The rows of a group lie close to one hidden flat surface of 5 dimensions, which may be shifted away from zero. Surfaces can cross.
In the rows, 128 means zero.
Known rows, each followed by its group:
[126 162 150 139 161 130 172  78 161 142 176 134 194] : kol
[125 144 137 138 149 143 130 105 160 139 135 116 127] : kol
[ 84 163  71 155 168 132 111 120 175 161 114 136 100] : kol
[128 174 106 143 143 143  89  99 193 118  95 120 137] : burim
[112 123  93 135 150 137 102 127 157 134 135  80 103] : kog
[119 135 112 132 113 121 123 138 129 113 128 139 123] : tisez
[103 157  92 138 163 131 102 125 174 131 110 140 115] : burim
[102 169 143 141 121 143 220 107 138 200 169 228 128] : burim
[164  82 123  74 102 137 128 128  74 133 135 109 162] : tisez
[135 106 136 143 123  97 141 154 100 110 133  99 125] : tisez
[130 119 106  93 134 121  91 129 116 100 149 141 153] : tisez
[100 123 136 149 133 113 103 155 122 121 127 184  87] : burim
[126 153 118 121  95 166 202  74 158 214 133 131 154] : kol
[124 120 123 135 122 125 104 129 139 116 122 120 109] : kog
[131 126 129 131 117 118 140 133 121 112 142 124 147] : tisez
[121 114 109 131  94 125 137 148 123 141 105 108 102] : tisez
[154  79 189 115 106 137 131 118  80 111 144 118 143] : kol
[ 83 153 127 156 126 103 145 113 144 141 146 163 134] : kol
[117  99 163 157  52 147 103 155 157 109 121 119  64] : kog
[136  81 145 122 114 137 122 128 122 126 152  76 122] : kog
[129 127  97 116 143 121 135 129 127 132 140 105 144] : tisez
[126 116 124 107 114 155 184 106 109 200 136 163 130] : burim
[135 117 179 139 111 107 110 139 119  66 134 155 135] : kog
[141 135 121 101 169 140 156  92 117 174 154 119 172] : burim
[146 130 105 107 135 156 154  94 141 168 141  84 158] : kog
[112 179 116 131 117 152 197  94 167 189 135 189 135] : burim
[130  96 106 100 123 136 143 110  98 186 128 100 129] : kol
[135 118 126 129 109 139 127 123 140 132 128 114 127] : kog

New rows. What belongs after each?
[103 133 120 142 123 126 144 114 146 161 138 143 123] : kol
[105 103 151 137  74 127 135 138 114 140 112 154 104] : kol
[139 125 187 141  97 131 134 118 137  87 151 137 146] : kog
[115 157 127 134 122 143 119 119 158 138 117 163 116] : burim
[128 119  62  93 164 157 133 105 123 221 107  67 127] : kol
[111 128 109 120 160 125 130 129 106 165 144 155 117] : burim
[137 161 112 106 114 174 165  77 152 187 109 129 155] : burim
[132  97 196 136  96 121 115 149  94  91 142 188 111] : burim
[122 137  99 125 149 113 103 125 135 119 112 130 138] : kog
[133  82 167 149 131 142 116 125 146 100 188  58 129] : kog
[121 159 153 141  96 143 143 114 165 131 122 181 124] : burim
[130  98 114 110 137 135  89 134 108 141 106 126 107] : burim
[129 112 200 160  88 134 127 124 156  76 176 123 128] : kog
[144  93 127  98 144 130 118 117  88 156 122 122 138] : burim
[130 113 123 126 135 132 115 129 127 122 132 102 127] : kog
[105 164  91 131 143 128 113 124 155 120 103 148 122] : kog
[129 112  76 101 168 103 100 136  96 129 134  81 140] : tisez
[153 113 142 102 150  91 103 130  64  92 114 152 185] : kog
[ 99 202 114 162 125 117 144 117 195  97 151 165 143] : tisez
[125 152 135 126  85 157 157 106 159 165 112 173 125] : burim
[129 123 120 122 128 120 108 139 125 112 109 137 129] : kog
[118  98  87 123 100 150  93 150 133 156 101  83  71] : kog
[138 126 145 121 118 128 128 123 123 107 139 125 159] : kog
[130 131  99 114 142 124 110 131 127 138 107 118 122] : kog
[114 124 135 125 109 139 135 123 115 159 125 172 103] : burim
[138 100 136 114 124 110  97 138  95 106 117 126 131] : kog
[138 135 140 122 156 152 156  89 133 156 149 105 168] : kol
[116 113 136 119  54 161 141 137 119 175  81 188  80] : burim
[109 190 116 151  98 125 123 131 178 119  92 193 114] : kog
[138 148 131 129 109 128 145 118 134 101 153 146 156] : tisez
[146 118 116  96 122 116 102 134  87 117  96 137 140] : kog
[137 128 113 113 133 152 139  92 144 166 145  76 150] : kog
[129 129 122 117 137 117 109 128 112 118 109 135 140] : kog
[116 105 140 146 108 114  75 161 135  81 115 134  85] : kog
[120 117  97 110 136 137 116 126 123 169 108 137 109] : burim
[134 122  54  87 145 146 120 118 119 194  99  73 125] : kog
[150  83 150 101 133 119 105 132  77 107 134 108 139] : kog
[113 135 108 144 144  98 128 146 122 108 139 105 121] : tisez
[112 135 103 120 111 151 116 126 145 168  89 151  96] : burim
[131 139 146 131 122 138 145 107 137 136 137 161 141] : burim
[109 152 114 134 166 130 138 113 149 155 139 159 126] : burim
[109 142 100 132 175  97  82 146 134  96 122 125 132] : kog
[174  91 202 129 145 172  96 131 116  86 140 106 121] : kol
[132 114 134 110 158 132 128 111 108 151 138 124 146] : burim
[132 145 105 117 109 154 156  98 152 168 113 104 135] : kog
[110 130 131 142 140 117  48 155 149  76  93 147  90] : burim
[107 110 132 143 153 124 104 139 131 126 129 128 100] : kol
[ 93 108 101 123 113 119 135 125 113 176 117 129 108] : kol
[131 128 128 123 124 124 115 124 127 119 122 124 128] : kog
[120 124  85 121 169 108  68 148 127 117 102 119 113] : kog
[112 113 134 136 146 113 107 132 124 131 137 118 112] : kol
[130 118 170 175  74  91 191 152 110 117 115 102 107] : tisez
[150 101 138  91  86 135 124 131  84 138  96 138 141] : kog
[136 183 117 127 121 175 157  76 192 166 103 132 164] : burim
[139  91 104 101 129 123  97 144 104 138 105 103 111] : kog
[128 102  82  96 181 102  85 143  89 103 155  88 152] : tisez
[126 148  88 119 132 132 122 122 136 150  97 128 126] : kog
[144 136 119 115 121 178 150 101 153 175 112 104 121] : kol
[150 155 144 130 135 147  87  90 173  89 112 108 171] : burim
[120  97 138 126 121 132 110 133 118 137 118 121 110] : kol
[ 96 111 103 126 121 124 122 131 130 162 118 130 105] : kol
[115 145  96 128 102 136 108 138 148 137  81 155  99] : kog
[121 143 123 135 122 112  95 143 136 103 110 163 120] : kog
[131 126 125 123 120 143 128 123 134 131 123 115 132] : kog
[ 98 129  76 115 188 116 111 143 123 185 131 137  98] : burim
[115 102 116 135 104 116  76 159 131 101 107 114  82] : kog
[105 180 141 150 137 128 138 104 179 123 137 185 132] : burim
